The rows come from 5 hidden closed curves, with some noise, and rows from the same curve form a group. Each curve winds through 8 dimensions. The rows are also pushed far along 5 directions, which tell nothing about the answers.
Some rows, each with its group after it:
[  1  -2   3   8  12  10  -9   6  -9  -9   1   7   3   7  -4  11  10  11
 -14   1] : V
[ -8  -6  -3 -11  -4  -7 -21  -2  20  -6  -9 -12  -6 -12 -12  -8   4  -3
   1 -13] : H
[ -3   7   2  -4   2  18  -5  -6  -1  -3   6 -12   2   5   7  -6  -4 -10
  -4  -9] : P
[  2 -13 -14  -7  -9  -2   9   1  10  16  14  13  -9  -5   4   9   6  16
   9  32] : V
[  6  11 -18   6  -4  -1  -2   0   5  -5  -5  -9   7 -13   2  -9 -23 -15
   2 -17] : A
[  7   2 -10  -2  15 -29  16   0 -40  27  -4   9  -2  24  -4  29  10   9
 -19  -9] : X
[-10  12   9  -5 -18  -7  17   1   5   0  -1   6  -6   2  15 -17  -6  -2
  21   9] : P
[ -7  16 -17  -3 -10  11  -2  -4  10 -13   7 -25  10 -10  10 -24 -23  -9
   6  -2] : P
[ -7  -3  18   1   0 -20  16  -8 -31  15 -13   2  -2   9   0  10  11   6
 -11  -6] : H
[  5   6   0  -2   5  -8  18   4 -17  10  -7  18 -12  17  13   0  -1   6
   6   2] : A
[ -5   4  12   1   0 -12  -6   1   8   9  -6 -12  -2  -8  -1   2  -6  -8
  -4 -14] : X
[ 5  8 -7  9  4 -7  0  5  2  0  4  5  6 -6 -6  9  2 11 -7  1] : V
[ -1  -1  -5   2   1  -5  -5   4  -5  -7  -8  -4   5  -1   0 -15  -5  -1
   6  -2] : H
[ -2   6  11  17  21   1 -13  -5 -21 -15   1 -22  11   8   7  -2 -12 -31
  -7 -29] : P
[ -3  -2 -10 -10  -3   6 -13  -3  24 -16  -3   0 -13 -11  -7  -9   1  -1
   8  -5] : A
[-11 -11  18  -3 -17   4  -4   3  30  -9   5  -1  -4 -15  -7  -3   4  12
   8  24] : V
[ -7   6  -4  -3   5  -6  10  -4 -13   2  -3   0   4   3  -4   6  -4  -9
 -12 -13] : A
[ -5  21 -21  -7  -1 -20   5   6  16  10   0  -6   4  -9  -5  -2 -14  -5
  -4 -13] : V
[  9  28   6  11  -9   3  10  -7 -16  -9   7 -13  11  13  28 -33  -7  -4
  27   0] : H
[ -1  -1  -5  -5   1  -9   2  -2  -4   8 -11 -13   1  -2 -11  12 -17 -11
 -16 -16] : H
[ -2  13  -3  -4  10  -7  -3  -2  -3   5  -5  -7  -7   5   4   1  -3  -8
  -7 -23] : V
[  7   6  -8   7  -2  10   7   1 -25  -3   6  -3   8  18  18  -8 -14  -3
   8   9] : X
[  9  -2  -7   8  16   0 -10   1 -29  -8  -5   4  -6  21   0  17   2   0
  -9 -12] : X
[-11  -9  -8  -6   3 -16 -17   2  34  -2 -10  -3 -10 -32 -20   5   0  -5
  -7 -15] : A
[-14  -2  13  -6 -20  10   0   3  28   4  18   4  -3 -10   9  -9  16  22
  15  35] : A
[ 2 -2 -2 -3 -1 11  1 -8 -9 -7 -3 -7 -4  6  5 -7 -4 -1  2 -1] : V
[ 15  13 -23  10  17  21 -10   3   1  -7  14  -4   7   2  12  -3 -12  -8
  -3  -7] : X
[  4  11   4  15   7  18 -28  -6  15 -24  20 -30  15  -8   1  -9   0  -7
  -1  -8] : X
[ 15  16  -8  11  -5  15   2  -4  -7 -17  13  -7  11  10   6  -5 -10   1
   7   4] : V
[  7 -12  -7  -2  18  18 -11  -3 -12 -11  -4   0  -2   8  -5   5   0  -7
 -11 -10] : A
[  8  14  30   0 -12 -19   9  -9  -2  13  -7 -27   2   9  11 -18 -12 -15
  20 -14] : P
[  0 -11 -10   2  13  -6 -12   0  13   1   0   1  -7 -18  -7   9   3  -1
  -8  -6] : A
[ -9   5  -4   6   4   0 -13  -1   1  -7  12 -14   1   0   2   7  -3  -4
  -6  -2] : X
[  6 -10  12   1  12 -18  18  -3 -31  21  -6   3  -4  18   5  16  -3  -5
  -5  -2] : P
[ -6 -18   9  -9   2 -13 -13  10  13   3 -17   8  -9  -4 -19   7  10   5
  -5  -3] : P
[ -4  -4  31  -1 -12  -2  -6  -8 -15   3 -15  -5  -9   9  -6  13  12   3
  -8 -15] : P
[ -1   9 -17  -3  -6   2   7   8  13   7   3   5  10 -12  -1  -7  -6   9
  -1  10] : A
[-19 -11   0  -8   5   0  -7   8  24   0   3   4  -4 -12  -9   3   3  -2
  -7   7] : H
[ -3  -9 -15  -3  -3   3  -3   1  -4  -4   9  15  -8   8  -1  11  15  16
   3  17] : X
[ -6  18  -9   0 -10  -6   3   1   9   2  15 -12   1  -1  12  -8 -10   4
  10  10] : X
[ -3   8  11  -7 -13 -24  18   5   0  16 -11   3   9   2  -5  -9  -2  -3
   6  -3] : H
[ 10  14  18   8   6  17 -13  -6  -1 -12   4 -27  18   5   1 -14  -3 -14
  -2 -20] : P
[ -5 -30  23   2  12   0 -15  -6 -29   1  -6   5 -14  16  -7  30  21  -6
 -15  -9] : X
[-10   8  47   6 -22  -9  20  -1  -5   6 -10   3   3   2   5  -8   9   7
   8   5] : H
[  3  -7 -50   5  13   7 -14   9   4 -11   7  14   7 -16  -9  10  -3   5
 -13   4] : V
[-10 -24   9   4  31  10 -24   3 -24  -8 -10  23 -17  11 -17  40  32   8
 -37 -17] : V
[ -4  -6   1  -9  -7 -10  -3   1  -2  18   2   1  -4   8  -4  12  12  10
  -2   6] : X
[  8 -10   4   7   5  21  -4  -1  -3  -9   5   2   5  -1   7  -8   1  -4
   5   7] : X
[ -5   3 -13   0  -5   4  -5   5   0 -10  -4  -5   4   1   0  -7 -15  -6
   2  -1] : X
[ -6   5  27 -10  -8 -24  20   2   6  17 -14   6   0  -1  -8  -5   7   2
   4  -4] : P
[ 7  6 -2 -4 -2 15 13 -5 -2 14 19 -3  4  8 17 -7  1  2  8 16] : A
[ -2   6   7   3  -5  16  -2  -8 -16 -13   9  -9   5  15   8  -3   1  -3
   2   1] : A
[ -4   0 -13  -2  -2   2  -4  -1   1  -7   3   7   2  -5  -5  -1   8   5
  -2   2] : H
[ 6 -4 -1  0 -5 24  2  0  0  9 14  2  1  6 18 -5  1  5  8 22] : A
[ -9  -8  25   1  -9  -4  -1   2  18  -2  -7  19 -16 -15  -5   4  24  23
   4  12] : V
[  2  22   3 -10  -6 -10  15  -5   4  10  -5 -17  -9   8  10 -13 -19  -4
   8 -10] : V
[  7   1 -18  -2   7   9  12   8   3  10   9  12   6   0   8  -9  -1  12
   3  22] : P
[  6  11  24   3 -12 -14   0  -4   9   7  -4 -13   1  -2  -2  -5   3   3
  10  -6] : V
[  5   1 -17  -2  -4 -13  10   0  -4   9  -1  -2   3  -3   4  -6 -12  -8
   9   1] : H
[ 18  -2 -10  10  14   4  -7   2  -2   2   3   5   0   0   1  10  -1  -2
  -3  -5] : P
[  9  13  13   9  -6  -4   5  -5 -27   5  -6  -2   6  16   5   5   0  -8
  -1 -19] : A
[  1 -11  43  15  -1  13  -9  -4 -22 -14   2   9  -3  21  -5  24  24   8
  -6   3] : V
[  2  -4   7  -1  13 -10 -15   3 -13  -1 -15 -12   2  12 -10   5  -2 -12
 -10 -24] : P
[ 10  26   0   9   5   6   2  -7 -19 -10  -1 -14  13  11   7 -13  -7  -9
  -2 -22] : V
[ -7   8 -45 -12   4 -18  17   4  15  15   7   3   1 -18   2  -7 -17   1
  -1  10] : H
[ -2  -5 -14   9   5  -6   1   0  -9   5  13   8  -4  -2  10  14   1   5
  -1  13] : X
[  0 -20  -4   0  17   4 -25  -4 -11  -4   0  -3  -7   6  -7  15  17  -1
 -13 -10] : H
[  5  14  17  13  -7   9 -11 -13 -12 -10   7 -30  15   6   6  -6  -6 -17
   1 -21] : A
[ -4 -17 -25   3  23   3 -17   4 -21  -8   2  21  -6   6  -6  19  21   9
 -16  -1] : H
[  7  17  -6  -9  -5  -4  24  -4 -11  25   6  -8   4  14  16  -8 -13  -5
   7   2] : A
[ -4 -10  26  11  -8   3 -11   0 -18 -12  -3   0   6  11  -2   3  18   8
   3   6] : X
[ -3  -8 -11  -8   3  -7 -21  -1  12  -4  -7 -10  -5  -9 -11  -3   4  -3
  -3 -12] : H
[-12   9  -8   0  -7  -3  -5  -6   9 -12   6 -22  11 -14  -4 -13  -9  -8
   0  -5] : P
[ -1   7  -8  -5  -4  -4  14   0  13   5  -6   0   1 -16  -6   0 -15  -2
  -7  -4] : P
[-10  -5  -2  -3  -2   4 -15   3   3 -18  -9  -3   0  -1  -7  -9   0  -4
   0  -8] : H

New rows, each followed by its group:
[-21 -20   2  -8   1 -16  -7   4   7   4 -11  17 -16 -14 -10   7  25  18
  -6   7] : H
[  1   2   1  11  -5   5 -17   3   0 -16   0  -8  15  -3  -6  -4   3   2
  -1  -3] : X
[  6  -1  20   0  -8   0   9  -4 -15  11  -6  -3   3  11  -3  12   0  -1
  -6  -3] : H
[  7   4 -21  -8  15  -4   2   0 -17   6  -2   1   1  16  -7   8   3   5
 -13  -9] : A
[  0  23 -18   4  -6  -7   7   0 -10  -2  -7  -6  10  -2   6  -9 -17  -3
  -2 -14] : P
[-12  -7  29  -2  -4   6 -11  -5  10 -13   0  -9 -14   2   2  -2   7  -1
   7   2] : X
[ -5  13  11   6  -3   2   2 -12 -26  -9   4 -29  14  14   9 -10 -11 -17
  -1 -14] : P
[  5 -12  44  13  13  12  -5  -6 -15   0   7   1   6  11   1  10  27  -1
  -5   1] : P
[  0 -13  43  14   7   9  -8  -4 -21  -3   4  -6  13  15  -1   7  21 -10
  -3  -5] : H
[  1 -13  -4   8  16   7 -10  -3  -8   6  13  11  -7  -3  -4  30  23  12
 -19   3] : H
[ -2   8   2   5  -8  -6  15  -3 -11  10   4   0  -5   3  19   0 -11  -6
   9   4] : A
[  1   4  -8   3  -4   8  13  -5  -4   7  17  10 -12   3  26  -1   3  15
  12  25] : H
[  1  12  -5   7  -5   6 -12   4   3  -7   5 -15  11   1   6  -9 -11  -5
   4  -5] : X
[ -6  -3 -10  -4  -9   4 -12   8  24  -6  -2  13 -13 -14  -2  -2   8  19
   5  11] : H
[-11  -7  21 -12  -8 -13  -2   7  25   4 -19  20 -23 -10  -9  -1  16   8
   7  -3] : A
[  5  -1  -7   2   6  -1 -12   7   2  -4  -5  -4  12  -3 -14  -2   2   1
  -7  -8] : H
[ -3  -9  10  -1  -2   3 -16  -3  -4   3   8 -10  -1   7  -2  10  15   2
  -3   2] : X
[ -3  -4   7 -11  -9   3   8  -4  -6  12   3   0  -5  11   8  -4   9   6
   6  13] : V
[  0   3  21   0  -5 -17  20   1 -10  25  -5   7  -2   6  -1  18   2   1
  -6  -2] : H
[-17  -7   6   2  -3 -19  -5   1   3   1  -3   1  -8 -11  -5  14   3  -2
  -5  -4] : X
[ -2   4   1  -5  -2  -3   8   0  11   2  -1  -3  -6  -4   9 -16  -7   3
  12   8] : A
[  2   5   8  -5 -13 -15  33  -1 -31  25  -1  28  -5  23  17   1  21  23
  13  21] : H
[ 12  19   4   0   5  -9  14  -3 -23  17  -3  -1  -1  24  14   2  -9 -10
   2 -18] : A
[-16 -15  19 -10 -10 -24  12  -2  -7  19  -9   6  -4  -2 -11  11  16   9
  -5   9] : X
[-12  -7 -19  -2   9  -6 -16   5   8 -12  -4   6  -7 -14  -6  -3   9   5
  -3  -3] : H
[  9  11 -18  17   8  12  -7  -4  -7 -13  14   0   2  -4  15   1  -3   2
   1  -1] : H
[-13   7  15  -4 -22 -20  -4  -2  20 -14 -22 -12  -4 -19 -11 -18  -8  -4
  10 -14] : A
[ -2  14  -3 -17 -19 -10  20  -4   7   5  -7   7 -14   7  10 -18  -6   8
  21   9] : A
[ -7 -13  41  13   0  24 -27  -7  10 -20   7 -18  -4  -7   4   0  11  -5
   1  -1] : H
[ 10  -1   1   8   5  17   4  -2 -14   8  19  16  -3  10  15  11  25  29
  -1  25] : H
[  7  -3  11   8   8  32 -23  -8  11 -28  18 -10   5  -1   1 -11  20   6
   5   6] : A
[ -4 -12  10   7  -1   7 -10   5   6  -8   1   5   4  -9   1  -9  14  10
   7  15] : H
[ -2   6 -21   5  -3 -12   3   2   2   1   6   3  -3  -7   6   3 -10   0
   5   5] : X
[-13  -8 -19  -8  -7  -4 -13  12  38 -11  -7   5   0 -29 -13 -17  -1  10
   6  12] : H
[ -6   8  14   3   1 -26  -5  -3 -13 -11 -26  -4  -2   1 -18   7   1  -8
 -11 -36] : A
[ -1 -16 -47 -14  18 -11  -2   8  22   7  -2  17 -16 -20 -13  11  -4  10
 -12   8] : A
[ -3   5  13  -2 -12   1  18  -5 -33  11   4   8  -1  27  12   6  11  10
   3  11] : A
[ -3   2 -30   0   0  -3   6   1   3   4   7   5  -5 -11   8   6 -15  -3
   0   5] : A
[ -1  14 -25  -2  -4   5   0   6  19  -4   4  -9  15 -16  -2 -15 -19  -2
  -1   1] : A
[ -7   5  -9  -9 -13   2  11  -3   1  -2  -2   4   0  -3  -4  -3   0  10
  -2   7] : H
[  2   4   8  -5  -4 -14   6  -3  -2   5  -3  -9  -6   8   2  -6   1  10
   7   5] : X
[-18  -2   4  -8 -12   1  -2   3  25 -18 -10  -2  -4 -17 -14  -8  -7   4
  -2   3] : V
[ -2   7  -1   0  -8  -2  -7  -6  -4   1   1 -12   8   0  -7   5  -1  -7
  -7 -14] : A
[  0  10 -18   5  -4  27   5  -5  10  -2  26   2   6 -14  19 -10   2   8
   5  19] : P
[  7   2  12  -2 -12   2   3  -8   2  -1  -6 -11   3  -1 -10   3  -2   4
  -4  -4] : P
[-12  17 -29 -10  -1 -33   7  -1   8   1 -22 -19   4 -20 -13 -13 -28 -12
  -9 -28] : H
[  3  -9 -24   6  11  -2 -11  11   6  -6   0   5  11 -12  -7  -1  -7  -7
  -3   1] : H
[ -8  -3  -8   0  -2  -3 -19  -2   7 -14   4  -4  -6  -2 -10   9   6   1
  -3  -5] : X
[-11  11 -12 -21 -25 -48  25   5   8  21 -32   9 -17  -8  -7  -9 -16   9
  11  -5] : A
[ -6  -2  -8  -1  -3 -14   0   5   7  15   2   5  -2 -12  -5  13   6   8
  -7   3] : A
[ -8  12   3   6  -4 -15   9   5   4   2  -7   7   2 -11  -4   4  -8  -4
  -4  -9] : H
[ -1   5  18  15   6  -6  -4   3  -9  -5   1   4   6   3  -5  16   9   1
 -10  -8] : V
[ -1   1   1 -10  -5   2   0  -1  17  -5   0   7  -4  -5  -7 -10  16  15
   7   9] : A
[  1   8  18   9 -15  16 -10  -3   3 -11   3  -3   6   0   4  -7   7  -3
   8  -4] : A
[  3 -11  13  12  11   6  -8   6   2   5  11   6  -2   1   9   9   9   3
   2  11] : H
[ 10  15  23   6 -18   2  -4  -7  13  -2   5 -18   7  -6  14 -30   8   9
  27   7] : H
[ -9 -11  -1   1  10  -8 -18   7  24   0  -3  -3  -1 -22 -18  15  -1  -8
 -16 -11] : H
[-17  11   0  -9 -13  -8   8  -1   6   4  -4 -14   4  -9   2 -17 -10  -3
   2  -4] : P
[-12  -5   5  -4  -5 -19  11   2 -13  18  -8  12 -15   4   3  19   0  -3
  -5  -4] : A
[ -8 -23  29   0  12   6 -13  -7  -5  -5   5   3 -13   6  -5  16  31   8
  -7   4] : A
[ -5   4  16  -8 -12  -8  17  -1  18   8 -13   0  -3 -11  -8  -3 -10  -3
  -1  -4] : P
[ -9   7  -1   3   0  -5   2   8  14   0   9  13  -3  -8  11 -12   8   8
  13  14] : H
[  0   7 -11   2   2  -9  -5  -2   1 -15  -8   1   0  -7 -10  -2   0   1
  -3 -15] : A
[ 10  -7 -14  10  14   5  -5  -6 -22  -1   9  -7   7   7   8   6  -6 -16
  -2  -4] : H
[-16  -6  17 -10 -22  -6  14  -3  12   6  -4  11  -8 -12  -4  -3  18  22
   4  19] : H
[ -7  13   8   3  -4  -8  12  -3 -13  -2  -3   4  -6   9  11   0  -5  -7
   5  -7] : A
[  6  -5  -2  12   7   5  -1   3 -13  -3   4   1  10   2   7  -5   3   6
   1  10] : H
[ -5   9  18  -9 -13 -18  21  -3  -7  12  -6   0 -15  15  13  -7  -3   7
  15   8] : X
[ 16  -3 -28  12  31  12 -14   1 -26  -1  15   1   5  18   8  19  -4 -14
 -13 -10] : H
[ -3   3  -8  -7 -15  -3   8   1   0  -1   6  11  -6   8   4  -3   8  15
  14  19] : X
[ -4   6 -41 -13  -4  -6   4   9  33   8   5  11  -3 -20 -15   9 -15   2
  -8   4] : H
[ -2  -3  -4  -5  -4  -5  -4  -1   8  -6 -12  -2   4 -12 -16  -5   4   5
  -6  -6] : A
[ -3   4   3   7  10   1 -14   5   6 -11 -10   3  -3  -6  -8   6  -3  -9
 -11 -22] : X
[ 10   5  14   4  -4 -12  15   2 -36  20  -5  17  -9  30  15  11  14  16
   6   5] : A
[-17  -4 -24  -8  -6  18 -18   0  26 -17   7  -9  -1 -21  -5  -9  -6   2
  -5   7] : P
[  7  -6 -49   4  29  -5 -13  13   2   5   4   4   3  -7  -6  17 -17  -7
 -19  -8] : H
[-15  -5 -19  -7   9 -14  -3   9   3  14  -7  17  -8 -13  -7  12   8   2
 -15  -9] : P
